There are 4 nested groupings, the coarsest first. Each group lies inside one group of the grouping before and may be the whole of it. The rows also spread widely along 15 directions, which tell nothing about the answers.
Known rows, each followed by its group in each grouping:
[  7   5 -14  11  -4 -31  14 -10  -3   0   9  -3   0 -15   2 -17   9  -9
 -10  -1   3  23  -4  21   1 -12   6 -12  17  -9  11  41   0   0  -2 -22
  -2  18  -4] : q494 q156 q481 q565
[ -5  -3   1  12  -6   1 -39 -13  12   9 -25   1  -8  -1 -10 -13  -5   6
  -2 -19   4 -24  10 -24   1 -11  -1  -7   0 -21  11  27   4  -7  -6  -3
 -22   3  24] : q284 q926 q576 q228
[ -8  -1   0  -8   5   3 -14  13   8  10  -5  24   1  -2 -13 -25  19  15
 -15  26 -16   0  14   0  -3   8   6   1  -5  14   8  11  17   5  14 -10
 -21  -4   1] : q284 q933 q739 q490
[ 18 -11  -2  20  14  -9   1  10   7   6  -9   8   2  15  16  -9 -16   6
  -8   8 -16  10  -6  -1  14  13 -28  28 -12  32  29  -1 -14  -3   8   6
 -20  -7  11] : q494 q156 q328 q911
[-17   5   7 -14 -21  10  -4  12   0 -18 -10   9  17  -8 -19 -11  11  -1
   6  15 -18   4  17 -16   6  29   2  -1 -19  14 -36  -4   8 -27   0   5
   5 -16 -17] : q284 q933 q318 q614
[  4  -7   1  17  22  -6  -5  -1   1   4  21  -7  -1   1  -1  13   5   0
  -2  -2   9   7  -1  -4   2   2  -4  -2   8  -3   8   4  -4  18  10  -4
 -11   6   5] : q284 q926 q576 q833
[  5  15  -8   1  -8   5 -27   1   8   2  -3   7 -21  -3  -7 -12   3  -6
 -11   9 -16 -18  15 -15  -1 -15  -6  -5   7 -26  14   8   9  -4  -1  -8
  -4  13  19] : q494 q156 q183 q520
[ -3 -15  -4   2  12  13  -5  13  -8  -7  -9  22  27  -3 -11 -12  18   6
 -26  25 -24   4   5 -15   3  10  -5  -4  -6   7  -1  -2   1  -2   5  -8
  -9   5  12] : q494 q156 q481 q227
[ 20  -2 -18  12  28  -1 -11  -4  -9   7   5   0 -16   1  10  22   0 -13
 -15   5   1 -12  20  15 -11   2  13   5  30   0  19  -9  -7  10  -1  -7
   2  11  -7] : q284 q782 q37 q800
[  5   2   2  -4   1   6 -15   8   4  -3  -9   9   0  -8  -5  -6   8   4
 -18   1 -20 -14  21  -7  -7  10 -15   2   9   2   2 -10   0 -11  -5  -7
   2   6  -8] : q494 q156 q328 q377
[ -5  -9  10  10  17   2 -10  -9   7  14  10  11  -2  -1 -13  13  21   3
  14  -4   7  19 -15 -42  14  23   0  -1  -3   7  -2   5  12  43  24 -12
 -28  -2  13] : q284 q933 q318 q317
[-16   3   1  -5  -1 -11  13 -19  11 -11  -9  18 -36 -14   3 -21  22 -17
  33 -20   1   1  -3  12  20   1   5 -10  -5  23   8   6  12  13  24 -21
  -3  12  -9] : q284 q926 q363 q980
[  7   2  -7   4   6 -20   7  -3   5  -1  -8  24 -26  -9  -1 -15  14 -19
  16   7 -10   7   3  -1  12   6  15   8   7  26  17  12   4   6  12 -15
  -3   6 -17] : q284 q782 q37 q890
[ 11 -17  -3   5   9 -11   1 -18 -13  12  -8 -12  23   6  15  -2  -2  17
 -33  -4  19  -3   0  15 -21   7  10  -5   8   1 -12   0 -17 -11 -13  -6
 -29   4   7] : q494 q985 q261 q591
[ -6   3 -17   0   4   8 -24   4 -10   6  -5  10 -12   4 -10  11  14  -8
  -2  28   2  -9  15 -10  -9 -18  23   0  10  -8  11  -9   7   6  -7   6
   6 -12   5] : q284 q782 q37 q800
[ 13  -1   2  13   0  20 -23 -14  -4  10 -26   1   9   2   4  22 -14  -6
  -3 -13 -12  -3  16 -12   5  54  13   5   4   3 -23   7  -1  -6   1   5
  -9  -7  -4] : q284 q926 q576 q228
[-20  24  -1  -9 -18  10  -9   7   3   6  22   0 -15  -2  -9  -2  15   4
   3  19  -1  10   5  15  -3  -9   5 -11  -2 -10  -2  -2  20  10   6   5
   8 -13  -4] : q494 q156 q481 q227
[  1   3  -5   4  -8   7 -10  13   7   4 -15  17   1   8  -2 -12   1   0
  -7  20 -15  -2   9 -14   4  -7  -6  12  -4   0   9  -9  -2  -9 -10  13
  -3 -13   5] : q284 q926 q576 q228
[  3 -14  -5  19  23   8 -18  -8   3   5 -13   5 -17  10   9  12  -7  -4
   9 -11   3 -11   1   1  11   8  -4   9  -3  18  23  -3  -3  15  14   2
 -15  -4  12] : q284 q782 q37 q800
[ -7 -11  -9   6  -1  34  -4 -26   2   0 -40  14  -4   2  16   9   4 -12
   1 -30   6 -13  -5  -1  13  -2  -6  -9   1 -10  -4 -28  -4  11 -11   6
   1  -1  11] : q284 q782 q37 q890
[ 16  22  -4 -10 -19 -33  32  -7   6  25  22  -1  -5   6  17 -23   1   8
 -16  17  17  24  -6  29 -16  -2  14   8  14  -3 -17   0  -6 -10 -14  -2
 -21  -4 -24] : q284 q782 q37 q800
[-24 -19   3  19   8  -6 -11  -6 -12  -9   6 -12  18 -14 -18  19  14  -6
  19  -5  19  20 -12   9   4   2  36 -27  -5   8  -3  32   3  12   6   2
   9  -7  -4] : q494 q985 q261 q591
[-18   6   7  -6 -17  28 -26  14  15   8 -14  20  14  -5 -19  -9   8   9
  -9  14 -18  -5  13 -10  -2   7  11 -10  -6 -15 -12   0  15  -5 -10  15
   1 -12  -3] : q284 q933 q739 q490
[-15  17  -7   5  -1   7  -4  17  12 -12  23   6 -29   1  -4 -21   2  -8
  16  21 -12   1   4  33  16 -19  -2  -6 -19   3  24  13  18   2  26   4
  -2   0   7] : q284 q782 q37 q890
[ 10  17  -2  17 -19   6  -7  -6  23 -11  -5  10 -11   2   1 -31 -19 -18
   3  -6 -22  -7  -9 -27  30 -12 -21  -6 -20 -40   1  20  -1 -15   2   0
 -22  29  41] : q284 q926 q363 q980
[  2  -7  10  12  -1   8 -34  -2   1   6  -7  -3  25   1 -12   9 -10   7
 -21  -3  -3 -14   3 -34  -8   9   9  -9   1 -29 -17   7  -9 -14 -19   9
 -14   4  17] : q494 q156 q481 q565
[  2  13   6  -6  -8 -12 -15 -10   4  15   2 -13 -25   5   5   5   2  14
   1 -16  11  -5  14  -2  -9  16 -22  15   7  18   1  -5   6   5   5  -8
 -15 -17 -12] : q494 q156 q481 q565
[ 10  -6   1   8  22   0  -5  -4  11   4   1  10 -17   6  19 -13  -7   1
 -13  -4  -8 -24   0  18  -2  -8  -4   1   2   0  25 -12 -10   0   8  -4
 -18  23  15] : q494 q156 q328 q911
[-10  32   2 -15 -19   7  -3   4   6  -5  16   7 -33   0   3  -2   1 -19
  18  20 -13  -9  10  17   0   2  22  -1  -5  -6 -11 -21  10 -10   4  12
  17  -3 -14] : q494 q156 q481 q565
[ -3   7  -1   8 -22  -2 -14  13   7 -12 -15  -1   6  -5 -11  -5 -11  -9
   4   0 -14  -3  18  -5   4   1  -4   3  -3  -1  -4  10  -6 -34 -20  16
  15 -11 -13] : q284 q926 q363 q980
[  8  -6 -10   7   7  10  11 -15  -4 -11  -9   3   7  -3  13  -4   0 -11
 -11 -13  -2  -3   2  13   8  12  -7  -8   1  -5 -14  -6  -7  -5   2 -10
  -9  18   5] : q284 q782 q37 q800
[-14  -3   0  11  -1   0 -18 -10   7   2  -7   6  -8   0  -2 -17  -4  -1
   9  -1   1  -8  -1  13   8  -2  24 -14 -14  -6   6  31   8  -6  13  -1
 -18   3  18] : q284 q926 q576 q833

New rows, each followed by its group in each grouping:
[  1  -3  -1  12   3  -2  11   1  10   2  11  11  13  -7   4  -7   6  -7
 -12   4  -3  11 -18   7   2 -22   7 -15   8 -25   8  -1 -10   5 -13   4
   3  19   7] : q494 q156 q328 q911
[ -5   7  -4  -9 -14  -2  11 -12   6   3  -7   6 -12   7  11 -18   7   2
   0  -2  12  -3  -3   5   0 -13  -8   2  -4  -3 -10 -20  -1  -5  -7   1
 -14  -5   2] : q284 q782 q37 q800
[-13  10   3  25 -24  38 -18   6  23  -5 -18   9  -3   2   4  10 -24 -21
  23 -13 -22   2 -15   4  30  -6  -5  -7 -20 -23  12  -4  -1  -4 -12  40
  26 -10  13] : q494 q156 q328 q911
[ -6   3  -8   1   1  23 -22   1   8 -15 -18  17 -17  -5  -7  -5   6 -17
   5  -2 -21 -24  19 -19  14  -3 -10  -4  -4 -10   7 -11   7  -1   5  -4
   5  11  14] : q284 q933 q318 q614
[ 31   7  -6  15  13   6 -16   3  14   9  -6   9 -30  18  23  -9 -24  -5
 -17   4 -21 -26   9  -2   4  -6 -22  21   4  -4  35 -21 -14  -2  -1   4
 -19  17  23] : q494 q985 q261 q591
[ -8  17   9  -2  -3   8 -10   9  15   3  25  18 -11   5  -9 -13   5  -8
   8  32 -10  -7  -5 -16   3 -10  30  -9 -12 -28 -10  -8   7   1   6  13
 -12  10  16] : q284 q926 q576 q228
[ 27   5 -20   4  -6 -12  21 -21  -2   4 -10   2   0   6  24 -15  -2  -8
 -28  -3   5   4  -1  -5   1 -16 -22   4  16 -24  -3 -12 -17  -6 -19 -12
 -19  20  18] : q284 q926 q363 q980
[  0 -18   1  23  12   7 -11   1   5   6  -9  -2  15   4   3  15  -5   3
  -5 -16   8   2  -1  -4   4   0 -12   2   4   0  11  -4 -13   7 -11  15
  -2  -9   3] : q284 q926 q576 q228
[ -7   3  -1   4   6   9 -23   8   8  20  14  12   0   9 -15   5  17  11
  -7  28   3   9  -5 -35   0 -16   2   0  -2 -19   9  -4  12  30   3   8
 -20 -10  24] : q284 q933 q739 q490
[ 11  -2   3  10  29  11   6   1  16   5   8  22 -28   1  16  13   7 -18
   7  -9  -8 -13   0  -1   8  -2  -6   8  18   2  22 -44 -11  29   5   4
   6  17  -6] : q284 q926 q576 q228
[ 13 -18   7  26  22  20 -23   7  27  42 -20  30   9  16  18   8 -25   8
 -18  -1 -10 -11 -10  14  -4  11  28   8  11  -2  32 -10 -16  13 -15  31
 -19  -6   5] : q284 q933 q318 q317
[  9 -13  12  25   1 -23 -10   6  16 -11  -8   0   6  -2  -3 -27 -22  -3
   5  -9 -11  -6  -7  -7  13   4  -2   2 -18  10  14  33 -17 -28   0   2
 -20  14  10] : q494 q985 q261 q591
[ -4  -9 -10  26   1  16  -7  20   8  14 -11  24  15   1  -7  -3   6  -1
  -5  26 -21  35 -17   5  16  -9   8  -3  -3   5  37  19   6  25  -1  15
   5 -14   9] : q494 q985 q261 q591
[  7 -17  13  16  -2 -33  -9 -18  -4 -11  -8 -14  20   0  -8   1  -8  -3
   8 -15  13   0 -13 -54   7  11  -1   3 -14  -1 -23  19 -22 -25 -11  -3
 -25   7  17] : q494 q156 q328 q911
[  0  13   9  -1 -14  -5  -4 -12  18  20   7   2 -13 -11   2  -6   8   2
  -8 -16  13  -5  -4   9 -16 -16  16 -18  25 -31  -2  -6  -1  10 -21  -1
  -1  13 -13] : q494 q985 q261 q591
[-12  -9  12   5  16  -1 -22   4  14  22  13   9   3   6  -4  -7   3  17
 -12  10  14 -19  -3   8 -19 -19  34 -14   5 -18  10  -1  -2   5  -6  13
 -22   2  10] : q284 q926 q576 q228
[-14  23   0  -8 -12  21  -5  23  19   7  22  17 -12   9  -4 -20   5   6
  -3  36 -18   4   4  14   4  -9  -1  -1 -16 -11   4 -13  18   5  11  14
  -6 -10   7] : q284 q933 q318 q614
[  3  -1 -11   1  25  -4  35  -1 -11 -22  37   0  -2  -5   7   4  24 -16
  -1  11   4  18  -5  13   9  -2 -14  -6   3   4  -9 -23  -3  19  21 -18
  -1  22  -1] : q284 q782 q37 q800
[ -9   2  -3  -3  11  28 -12   2  14   5 -11  36 -17  -7  -5 -28  19   1
  -9   8 -26 -10   7  13  11   8   4 -13  -3   2  15   3  24  19  26 -17
 -18  15   9] : q284 q782 q37 q890
[ -8  -3   1  11   3  -9  12   3   4 -21  19  -9   2  -1   2  -8  -1  -9
   8  -4   9  -2  -3  11   8 -21 -10  -8 -10 -10  -2  -4 -12 -12  -1   8
   1   9   7] : q284 q926 q576 q228
[  5 -13  -1  10  15  -8 -18 -16  -6  -4 -17   7  -7  -4  -7  11   4 -14
  12  -8   3 -12   7 -27   5  18  21   1   4  10  -5   7  -5  -1   4 -10
 -11   7   0] : q284 q782 q37 q800
[  1  12 -12  -7 -14  -1 -12 -10   8  22 -27  10 -37   7  15   4   2  -3
   9  -8   7  -7  19  10  -4  -2  -3  20  16  19  22 -17   5   7  -9   4
   4 -27 -17] : q284 q933 q318 q317
[-15  23  -4 -19 -13   6 -20   9   8  -1  12   3 -30   3  -7 -19  10   7
   0  19  -5 -21  26  10  -8 -11  -5   0  -6  -4   3  -5  21  -8  12  -4
 -11  -7   5] : q284 q933 q318 q317
[  1  15   1 -15  -9  -3  -3  -8  -3  23  18   0   7   9   6 -20   5  23
 -31  26   4   3   0  13 -20  10  18  -7  -2 -15 -23   5  10  -5   6  -8
 -37   1  12] : q494 q156 q481 q565
[ 25   0 -16  -5   8 -50   5 -10 -16   7 -12   7 -22  -3   6 -13  17  -3
 -10  15  -2   7  20 -15  -9  12  -3  29  22  42  17  15  -5  -5   4 -34
 -16  -1 -17] : q494 q156 q481 q565
[ 11 -10  -3  10  -2 -15   9  -4  -1   3 -15 -10   3   8  17  -5  -6  10
 -10 -14   9   7   2  11  -1   3 -31  17   1  27  11  -9 -17  -8 -10   1
 -10 -13  -8] : q494 q985 q261 q591
[ -5  -6   0   4   3  -6  10 -27 -14 -13   5 -26  -9  -2   9  28  12  -8
  19 -29  30  10  -6  -6   7   9 -17  -4  -1  12 -18 -19  -7  18   7  -8
   1  -4  -1] : q494 q985 q261 q591
[ -9 -14 -11  -1   4   3  -3 -12 -19  -6  -4 -24  19   2   7   8  11  20
 -28 -13  22  -4  11  15 -15 -13 -31  -7   4  -1  -5 -12  -5  -4  -8  -7
  -8  -8  11] : q494 q156 q328 q911
[  2  -7  -6   9  18   8   1  18   0 -25   6   8   3  11   8  -5 -14 -15
   0  25 -19 -15  10  11  13  -3  -1   8 -23   8   6 -17 -15 -23   7  18
   0   8  15] : q284 q933 q739 q490
[-12  12   5  -4 -25  -4  -3 -14   2   5  -7 -12 -11 -14  -5   6  13   0
  14 -23  13  13   7  13  -3  15   3  -9  10   9 -14   8  10   5  -5  -5
  11 -16 -30] : q494 q985 q261 q591
[ -4 -11 -20  21   4 -16  23 -12 -18 -31  -2 -12  -1  -3  14  13   0 -32
  28  -6   8  25 -14  18  27 -12  -4  -4 -13  16  10  11 -15  -3   6   2
  21   2   7] : q494 q156 q328 q377
[ -2   8  13   6  -8 -12   6  -9  19   3   7  15 -15  -6   1 -16   3 -13
  21  -4  -5   9 -21  -7  15   4  17  -9  -9  -5  -3  11   0   5   9  -1
  -9  14   2] : q494 q156 q183 q520
[ 20   7   9  16  -8  -3 -14  -7  26  12 -28  31 -21  -3  -3 -10  -8 -21
  17 -12 -22  -2  -7 -51  24  20   2  15   3  -1   8   6  -4   4  -5   0
 -14   8  -1] : q284 q782 q37 q890
[  5   2 -17  -6  -2   0  -6 -21 -18   7 -17  11  -5   0   2   2  19  -9
  -8  17  -3   7   4 -18  -1  11  18  -3   6  -1  -9   4   7   9   6 -18
 -10   3  14] : q494 q156 q183 q520
[-19   3   3  -2   3 -15 -10 -11   4  -2   8   0 -37   5   6 -11   4  -3
  24  -2  16 -17  -3  20   2 -20  16  -5 -13  12  17   3   3   0  16  -1
  -9  -2   8] : q494 q156 q481 q227
[ 24 -22  -3  17  22  -3  -1  -6 -19   1 -11  -6  28  10  15  35 -11  -6
 -23  -2   3  -2   5 -19  -8  22  -1  16  14   8 -11 -30 -35 -10 -23  11
   1  -2  -3] : q494 q156 q481 q227
[  1   4 -18  -5  -3 -32  14 -12 -12   5   1   3 -12   2   4 -15  17  -4
   5  22  13  22   3   4   1  -1  13   7  -1  22   1  21   6   3  12 -19
 -20  -9   0] : q284 q933 q318 q614
[-10  -4   3  13  11  14 -13  22  12 -10  17  16  12  -3 -19  -9   6  -4
  -1  22 -20   4  -3 -17  15  -3   0 -10 -16 -14   8  11   8   7  14   4
  -9  10  22] : q284 q933 q318 q317
[  5 -11  10  -1  22  -9  -1   3   0   3   8   3  -8   6   9  11   7   5
  -8  -2   6 -15   7  -3 -12   5  -8  14  10  22   6 -40 -18   3  -4   3
  -3  -3 -14] : q494 q156 q481 q227
[ -7   6   6   5 -16  18   9  11  17  -9   1  17  17  -2  -2 -25   2   0
 -10   6 -24  14 -14  -7  20   0 -26  -8 -19 -17  -8  -4   2  -3   0   6
  -6   9  15] : q494 q156 q481 q565
[  4 -23  -4  20  34  11 -16  29  -6 -19  14  -1  32  12  -6   1 -11   5
 -28  28 -16 -17  12  -3  -3 -10  -9  -1 -14  -5  11 -10 -19 -21  -1  17
 -11  10  28] : q284 q926 q363 q980
[ 11   0  -7  17   5 -10  -8 -20 -17  -3   8 -20   3   6   3  25  -5 -11
   6  -3   9  17  -6 -26  12  22  -3   4  -6  -1 -14  16  -4   7  11  -7
 -15  -1  19] : q494 q156 q481 q565
[-15 -10  -9   9  12 -11 -16   2  -6  10  16 -11   9   0 -14   0  16  20
 -11  10  21  14   4   6  -8 -13   0 -11   1   1  13  29  12  18  12 -11
 -22 -12  14] : q284 q933 q318 q614
[ -6   7   5  13 -20  11 -25   4  21  17 -14  18   8  -3  -8 -22  -9   5
  -6   7 -19   5 -10   1   7  -1  20 -14  -9 -23   9  34  10  -7  -6  11
 -12   2  14] : q494 q156 q328 q377
[ -3  -4   8  26   0   0  -5  -5  15  -2   3 -10  -4   0   7   7 -16  -5
  13 -32   4   7 -14  11  19   2 -21  -5  -7  -1  14  13  -8   5   3  10
   0   1   5] : q494 q156 q481 q227
[ 15  -3  -8   7  15   1   2   2  -7 -11  10  -1   9   6   2   1   0  -5
 -11  13 -12   5   9 -20  11  20 -20  10  -8   4  -8  -3  -4  -2  16 -11
 -21   9  18] : q284 q933 q318 q317
[  0 -15  -3   4  10 -22  -5 -13 -12  12   1  -8   7   5   3  11  10   7
  -9   5  26   1  -4  -7 -17 -11  17  -2  10   2   0  -3 -14   2 -11   0
 -11  -6   4] : q494 q156 q183 q520
[ 10 -18   3  10  24 -17  12 -16   7  14  -7  17  -4   3  17  -7   3  -2
   1  -8   7   4 -11   2   5  19  13   6   3  23   7  -1 -12  14  11 -11
 -29  10   0] : q284 q933 q318 q614
[-12  11  17   2  -6   5 -14  14  26  20  13  14 -13   1  -3 -10  -1  11
   7   8 -10   2  -7  16  -2   2  12  -1  -5   3  15  -1   9   7   4  16
  -4 -10 -10] : q494 q156 q328 q911
[ -3  -8  -8  11   4 -28  15  -6  -8 -11  15 -15   2  -2   4  -6   9   0
   5  -1  15  23 -11  11   8 -13 -14  -3  -7  12   9  19  -6   1   9 -10
  -8   2   7] : q494 q156 q328 q377
[  3   3   2  23 -15   0   5  16   7  -9   9  -2  28  12  -5  -6 -20  -6
   9  21 -14  34 -16 -24  30  18 -14  10 -36   0 -15  20  -7 -15   4  22
 -16 -15  20] : q284 q933 q318 q614
[-11   9   4  11  -9   8  -5  16  23  -5  11  16  -4   0 -10 -14  -1 -10
  14  12 -14   7  -9 -11  20 -13  -3  -5 -16 -15   8   3   5   3   2  14
   0   1  12] : q284 q933 q318 q614
[ -2   0  -5   0   8   4   5  11  10  -7  17   5  11 -24 -10  -9  20   1
 -31 -10  -6  -5  20  23 -13 -17 -14 -23  32 -27   6  -1   2   3 -12 -17
  13  27 -17] : q284 q933 q318 q317
[-19  -1  -3   0  -1  11  12  30   8 -21  14   6  16 -10  -9 -26  15   9
 -15  11 -16   8  14  36   3 -17 -31 -11  -7   4   9  -2   6 -10   3   2
  12  -1 -10] : q284 q926 q576 q228
[ -8 -16  13  24   1   9 -11 -18   7 -18 -21   1  -3   4   1   9 -10 -18
  37 -27   1  -2 -25 -40  35  13  -6  -3 -32   6  -5  -1 -12   5   9  10
 -11   3  28] : q494 q985 q261 q591
[  3  -6  -3   9  11  18 -22  -5 -11  -5 -12  -3   8   6   0  20  -7  -7
  -3   2  -7 -14  16 -13   2  26   9   1  -5  -1 -15  -7  -4  -9   3   8
  -5  -4  10] : q284 q926 q576 q228
[ -6  -9  25  -1  -4 -21  -6  -8  30   6 -11  16 -13 -17 -11 -36  18  13
   2 -32   5 -13  -9 -23  -1  -9 -13 -10   8   2   8   6  -2   5  -5 -20
 -22  19  -8] : q494 q985 q261 q591
[ -4  11   6  14   3  21 -17   0  12  -1  12  -2 -17   1  -4  14  -6  -9
  17 -10  -5   0   0  -3  17  16  -8  -3  -9  -5   0  -1  10  14  16   8
  -4  -3   3] : q284 q782 q37 q890
[  5   4  -4   8  -2  27 -27   7  18   9 -29  29 -15  13  10 -15 -21  -8
  -2  12 -31 -24  11   3  13  12   9  11 -14   0  20  -3   3 -11   5  15
 -14  -2  19] : q284 q933 q318 q317
[-14   4   1   7  -9 -13   9   2  19  -2   9  12  -6   1   5 -31  -8  -9
  14  11   2   1 -14  29  10 -21  29 -13 -18  -9   7  20  -3 -16   1  12
 -10   8   8] : q284 q933 q318 q614
[  5  14 -11   2  -5  -4  -6  12  -3 -19   6  -6 -25   5   2   1   0 -12
   2   8 -11  -9  19 -11   9 -16 -41  18  -2   5  16 -20  -4 -11  -1   1
  13  -5   4] : q494 q156 q481 q227
[  1  -3  -5   3   9 -16  13  17  -8   0  25  -3  15  -2  -8  15  17   0
  -4  24   7  28   7   0  -7   4   2   8  10  16  -3  -7  -5   8  -3   3
   7 -16 -22] : q284 q933 q318 q317
[ 13  -1  -6   2   4 -14  10   6  -3   4   6   4  10  11   9  -6  -4  -1
 -13  25  -1   7   5  -2  -4   6   5  15  -2   9  -7 -11 -14 -15  -8   7
 -15  -5   0] : q284 q933 q318 q614
[  8  -4 -10  15  34  -8  -9 -10  -8  -1  17  -5 -31   8  15  16  -1 -12
  11   6   3  -6  -1  13   7   1   6   6  -1  16  30   0   0  22  30  -9
 -12  11  20] : q494 q156 q328 q911
[  1 -23  12  29  28  -1 -12   8  15  -1  -2  21   4   1  -3   7  -3 -12
  10  -3 -12  -3 -20 -26  17  -1   5   1  -5   5  26  -3 -17  15   3  11
  -4  12  14] : q494 q156 q481 q565
[  0 -21   3  18  17   7 -18   5  -4  -2  -1   0  31  -4 -11   3   1   8
 -19   3 -10   5   0  -7   0  17   2 -13  -5  -2  -1  21  -4  -2   6  -3
 -13   7  15] : q494 q156 q183 q520
[  1  -6  -2  11   5  -6  -1 -12  -4  -6   4  -3   5  -7  -7  -7  15  -1
  -2  -4   3  15 -10 -19  12   4  -9 -12  -5  -4  -3  20   5  16  15 -21
 -21  15  20] : q494 q985 q261 q591
[ -4  20  -3 -12   1 -19 -21   2  -8  22  26 -13 -33   0  -9  12  21  16
  -2  15  14   5  25  10 -23   4   1  10  21  20  14   6  20  20  14 -14
  -5 -23 -22] : q494 q156 q481 q227
[-16  -8   9 -15  -2 -12  -8   7   1   9  -1  13  11 -10 -21 -24  35  28
 -15  15  -3  10   5 -14 -11   7  -4  -5  -1  19  -3  11  16   6   9 -20
 -21  -8  -7] : q494 q156 q328 q377
[-30  -6  -4 -17   7   6  21  -1   0  -7   9  26  -7  -3   6 -26  35   2
   1  24   2   3 -16  31   0 -33  17 -20 -11   5   9 -24   9  15  13  -4
  -1   7   9] : q494 q156 q328 q911
[ 12  10   5 -25  -3 -41  26  -9  -2   8  15   3 -20   5  12  -9  18   2
   2  13  20   0  10 -15 -18   7   3  24  13  25 -21 -35 -12  -8  -7 -12
 -18  -6 -28] : q284 q933 q318 q317
[  0   6   1   5 -11 -17  -3  -6   0   0   7  -8   7  -9 -10   3   2  -8
   5  -1   7  13   5  -9   0  15  17  -6   4  -6 -21  23   0 -10  -5  -4
  -4  -1 -11] : q284 q933 q318 q614
[  1   3   5  15  11 -10   1  30  20  10  40  -8  -6   3   2   7  -1  10
 -12   5   6   6  -1  26 -13 -37 -26   3  18  -7  37 -21 -13  12 -15  21
  17  -5 -14] : q494 q156 q183 q520
[  3   3  -3  -1 -10 -21   8 -13  -1  -2  -3  -3  -4   4  10 -23   0   4
  -4   2   5   5  -6   0   4  -5 -11   4 -11   4  -3   9  -4 -14   2  -9
 -23   4  13] : q494 q156 q328 q911
[  5  15  -9  -1   5 -19 -10   9  -9 -23  31 -16 -19   2 -15  -6   9  -5
   2  21  -4  -4  22 -26   4  -8 -29   8  -9  -1   0   8   7  -9  20 -17
 -15   8  18] : q284 q926 q363 q980
[ -1   6  -2  -2   0  -7   7  10  -5 -15  12  -4  -7   3  -1   1  11  -2
   4  10  -7  12   6 -14  11   7 -36  15 -10  22   0 -17   0   2  12  -5
   0 -10  -2] : q494 q156 q481 q565
[-17   9   7  -2 -16   9 -21  10   5  -2   4 -17   1  -6 -11   6   2  15
  -3 -11   0  -2  18  14  -8   5 -22  -4  -1   3  -4   1  11 -10  -4   7
  10 -20 -15] : q494 q156 q328 q911
